The groups are shells around one centre, one inside the other: the same stretched ball of 6 dimensions in 7 sizes.
(in the rows, 128 means zero)
Known rows, each followed by its group:
[179 146 115 114 124 124 159  92 102  68 142  93 179 138 177 150 140 128
 145 122 114 118] -> (6)
[ 72 116 143 137  98 133 132 134 154 147 132 121 100 118  91 127 138  98
 125 118 147 132] -> (0)
[117 114 132 123 111 113 136 126 112  88 168 102 149 140 139 139 120 137
 141 137 120  92] -> (2)
[132 105 139 106 117 150 140 124 189 170  89 128 125 150 131 134 176 122
 114  98 112 176] -> (0)
[151 148 122 132 120 116 157 100  72  29 173  71 179 125 175 148 121 119
 159 134 126  93] -> (0)
[121 115 144 116 113 118 125 132 118 106 168 103 140 141 130 133 139 153
 137 119 109 111] -> (4)
[110 134 146 147 142 142 132 144 125  93 111 100 134 114 164 124 115 104
 136 140 130 143] -> (6)
[147 164 131 137 144 121 120 127  87  88 137 116 143 107 157 126  97 134
 138 142 124 118] -> (5)
[115 113 148 119 130 137 114 149 159 158 111 133 115 136 128 122 137 141
 117 121 111 152] -> (3)
[112 119 147 122 117 137 126 135 151 142 125 117 118 131 121 127 152 128
 125 109 120 150] -> (3)
[ 87  98 138 111  69 120 142 113 154 145 173 111 116 145  73 141 173 124
 130  94 132 113] -> (0)
[130 133 129 114 104 130 136 109 145 149 130 129 123 129 107 135 154 124
 124 104 128 139] -> (4)
[126 119 137 124 132 130 128 137 137 118 122 119 139 137 152 130 122 133
 128 135 115 129] -> (1)
[115 114 146 116 113 127 122 135 142 137 143 117 123 138 118 129 148 143
 127 112 114 133] -> (3)
[113 103 139 118 103 130 147 122 143 108 148  95 142 146 134 141 158 123
 137 112 120 126] -> (5)
[132 163 132 157 142 112 139 124  42   4 177  68 172 102 189 134  79 116
 165 162 134  80] -> (6)
[115 145 125 142 115  98 133 120  63  49 194  96 154 115 140 137  82 129
 153 157 137  59] -> (4)
[171 169 118 139 159 119 133 119  71  53 130 109 172 112 198 134  76 129
 144 164 121 103] -> (2)
[141 119 131 108 131 140 122 132 179 187  82 157 118 142 128 127 141 137
 106 119 111 164] -> (1)
[165 171 125 132 168 127 102 139 112 139  89 160 129 107 161 116  76 144
 116 157 116 139] -> (0)
[134 133 122 131 103 118 170  94  87  32 177  63 177 132 164 153 137 105
 161 126 133  91] -> (4)
[101  96 144 120 106 134 140 132 158 127 135 104 130 146 127 135 156 121
 130 114 121 134] -> (2)
[147 121 120 111 112 133 154 104 150 124 117 118 150 145 144 145 150 117
 128 117 122 135] -> (2)
[121 115 134 103 108 147 121 126 210 235  73 173  89 139  83 125 168 125
  95  95 123 183] -> (6)
[117 107 145 103 101 127 122 129 158 163 145 126 116 146  98 131 167 151
 121  96 110 139] -> (4)
[142 152 132 130 154 139 108 142 146 166  75 160 113 112 142 116 102 127
 110 141 123 160] -> (3)
[145 143 125 118 137 133 116 129 152 174  89 162 117 124 128 124 116 133
 109 131 121 150] -> (1)
[147 151 136 130 144 117 115 134  88  88 149 114 147 118 159 126 100 151
 138 143 113 111] -> (5)
[134 137 141 127 135 126 121 135 112 104 139 110 139 124 149 127 122 141
 135 129 114 128] -> (3)
[168 161 119 134 147 129 145 110  94  68 118 105 167 117 188 138 105 116
 142 145 124 124] -> (1)
[164 146 116 124 126 117 156  99  85  49 156  89 180 132 179 149 118 125
 151 138 120  97] -> (1)
[ 80 112 142 125  87 111 122 131 128 134 180 119 110 129  79 130 133 133
 132 119 134  96] -> (2)
[151 141 128 113 131 109 110 129 107 125 150 139 139 132 134 129 104 166
 127 139 107 104] -> (6)
[133 113 129 117 125 139 141 125 162 140 100 127 138 144 148 136 139 119
 121 126 119 145] -> (6)
[129 118 132 104 111 134 122 125 178 196 103 157 108 141  99 129 154 138
 107 106 117 156] -> (3)
[110 150 138 152 133 122 131 133  84  62 152  93 141 104 154 127  95 110
 148 149 138 105] -> (5)
[ 82  91 136 113  75 125 142 119 171 162 152 122 110 147  76 139 166 117
 123 102 134 121] -> (2)
[162 152 127 117 148 120 107 133 118 141 116 152 135 125 147 124  99 159
 119 142 108 128] -> (2)
[189 168 114 121 147 120 137 104  87  78 129 116 170 122 181 139 106 139
 139 140 113 117] -> (4)
[163 141 132 111 145 127 113 132 129 140 114 141 138 133 151 126 121 159
 120 129 102 140] -> (1)
[161 166 116 139 143 115 141 111  68  47 146 101 172 113 184 139  84 123
 149 158 128  93] -> (1)
[139 131 122 124 109 132 165  98 123  82 136  90 160 134 155 148 148 101
 143 119 131 124] -> (0)
[ 92 129 149 146 122 133 131 140 119  93 140  94 126 113 137 126 125 106
 140 130 136 128] -> (0)
[145 147 122 125 135 118 121 125 114 123 127 139 138 123 142 130  98 138
 126 145 122 113] -> (5)
[ 83 112 155 127 116 141 108 154 176 189 107 143  86 124  91 115 143 125
 110 112 127 161] -> (3)
[134 164 120 148 122 101 145 107  40  13 195  77 172 106 164 142  83 118
 164 156 140  61] -> (6)
[121 136 128 140 112 112 154 111  74  30 185  70 169 124 161 145 113 113
 160 141 134  79] -> (5)
[125 142 147 144 154 137 121 148 111  88 116 104 138 112 173 121 105 122
 136 144 121 139] -> (4)
[ 93 107 152 119 121 149 108 154 202 218  78 159  81 131  93 114 152 124
 100 108 123 181] -> (5)

New rows. What belongs after each?
[125 130 134 137 123 119 149 121  86  39 170  73 168 129 172 141 116 120
 156 141 125  93] -> (2)
[110 131 126 130 109 132 140 117 149 143 114 132 119 122 113 133 130  99
 123 125 143 133] -> (6)
[144 131 124 119 130 133 133 122 148 142 101 138 136 134 144 133 125 125
 120 131 120 140] -> (5)
[ 85 124 151 141 128 138 112 154 150 152 111 131  98 113 114 115 120 115
 120 130 134 147] -> (3)
[128 142 149 138 154 143 115 150 130 120  98 118 126 113 162 117 117 125
 127 133 118 159] -> (4)
[124 132 131 126 133 139 122 135 160 167  87 151 114 124 129 124 120 118
 112 132 127 153] -> (5)
[136 139 138 128 141 155 132 130 167 157  68 133 119 119 146 124 145 105
 116 115 126 184] -> (6)
[153 166 132 135 169 140 102 146 134 158  68 162 116 104 156 112  89 131
 111 148 120 163] -> (1)
[127 135 122 122 107 120 139 110 126 123 142 125 134 128 119 138 127 121
 130 126 133 113] -> (5)
[113  99 139 108 103 125 130 130 156 146 143 123 127 151 113 135 152 142
 124 113 113 125] -> (5)
[ 98  96 141 109  98 133 124 134 185 189 120 143 103 147  89 129 159 132
 111 106 121 145] -> (3)
[105 157 143 149 146 118  94 156  99 125 132 141 107  95 125 110  72 134
 126 157 134 114] -> (0)
[119  96 138  97  91 139 140 116 192 185 118 131 115 156  94 138 191 131
 114  84 115 160] -> (2)
[159 118 130  92 122 146 127 118 195 208  76 160 118 151 119 132 173 143
 101  95 103 183] -> (6)
[140 126 132 106 124 129 114 130 160 181 109 157 116 138 114 126 136 150
 110 118 111 146] -> (3)
[175 138 117 104 135 131 132 112 147 150  98 146 146 142 151 137 133 143
 117 124 107 145] -> (4)
[158 156 134 132 157 123 119 134  90  80 130 112 155 118 180 126  95 145
 138 148 111 121] -> (5)
[ 89 109 145 127 111 123 116 146 145 146 143 129 111 132 105 125 124 134
 123 129 126 118] -> (3)
[169 159 118 116 145 125 116 121 128 153  98 160 133 122 143 127 103 144
 115 139 116 137] -> (6)
[146 138 121 122 113 100 143 106  70  48 195  89 173 134 154 147 110 146
 154 140 119  69] -> (0)
[ 80 110 149 133 108 118 117 147 127 121 163 113 115 127 107 125 121 133
 132 131 128 106] -> (5)
[133 161 133 146 150 133 123 134 107 101 108 121 133 102 160 122  94 112
 132 148 133 135] -> (3)
[ 93 139 139 148 120 125 127 135 113 103 141 111 120 106 124 125 105 105
 136 140 144 114] -> (5)
[136 142 124 128 115  97 135 114  64  49 198  93 165 127 148 142  98 146
 153 146 123  63] -> (0)
[155 160 113 127 122 116 141 100  94  90 144 118 153 118 146 140 109 122
 139 137 132 104] -> (6)
[ 98  79 144  97  79 141 144 120 204 189 125 124 109 162  83 139 203 125
 115  79 118 160] -> (4)
[135 134 137 136 138 128 139 129 102  64 139  88 160 127 179 135 115 123
 145 141 119 118] -> (2)
[121 151 131 149 134 129 139 124  99  74 130 100 143 106 159 131 102  99
 143 146 141 118] -> (1)
[136 148 127 124 113 108 129 113  88  90 176 110 144 121 126 136 117 142
 142 129 125  93] -> (4)
[175 158 112 124 133 110 145 100  73  53 158 102 179 127 178 145 101 137
 148 146 118  89] -> (0)
[136 135 128 125 124 141 145 115 147 129 101 120 135 126 144 135 141 105
 126 119 129 152] -> (5)
[142 161 133 130 148 121 100 140 109 140 119 150 119 108 134 117  90 148
 121 144 120 128] -> (1)
[147 158 131 142 141 122 142 118  71  37 153  80 168 112 184 136 105 120
 154 144 126 107] -> (0)
[164 158 132 134 170 132 115 140 106 100  99 127 149 115 189 122  89 139
 129 154 110 139] -> (1)
[ 62 115 145 141 100 121 117 146 140 146 149 129  95 116  83 122 114 113
 125 133 146 110] -> (6)
[144 146 134 119 130 121 115 127 116 130 137 131 130 123 129 127 122 149
 127 124 115 127] -> (1)
[134 130 139 120 138 122 108 144 125 133 132 134 130 131 139 123 112 156
 124 136 108 124] -> (5)
[124 148 135 130 127 127 116 130 126 142 124 136 115 112 117 123 118 128
 123 126 129 134] -> (5)
[151 123 128 113 132 125 132 125 132 117 126 123 151 145 158 137 125 145
 128 133 107 124] -> (0)
[136 150 141 129 143 121 105 142 106 120 136 129 127 115 139 119 105 152
 129 136 114 125] -> (1)
[143 141 112 122 103 114 155  93 104  86 159 107 157 130 136 148 126 116
 142 128 134  95] -> (6)
[116 109 139 106 110 124 113 137 163 180 130 148 110 144  98 127 143 153
 113 114 112 135] -> (5)
[ 72 107 143 133  91 139 142 128 168 150 127 114 103 126  91 131 157  91
 125 108 147 142] -> (6)
[ 96 113 143 117 102 118 110 139 146 166 151 140 103 133  84 124 133 146
 119 118 123 118] -> (5)
[141 135 143 119 152 135  99 152 150 169  92 154 115 127 140 115 115 154
 110 132 105 158] -> (5)
[ 65 102 160 131 105 146 118 152 183 181 112 128  83 125  85 117 159 110
 115 103 134 164] -> (6)
[ 87 112 139 130  95 136 143 123 156 137 133 111 114 128 102 134 154  98
 129 110 141 136] -> (1)
[162 187 123 157 172 114 123 130  39  23 141  99 172  93 208 126  48 126
 153 180 127  91] -> (6)
[166 184 127 152 174 130 126 129  69  53 111 107 161  94 204 124  72 118
 144 163 126 126] -> (6)
[153 162 127 128 150 123 107 133 113 138 110 152 127 112 143 121  92 144
 120 145 119 131] -> (5)
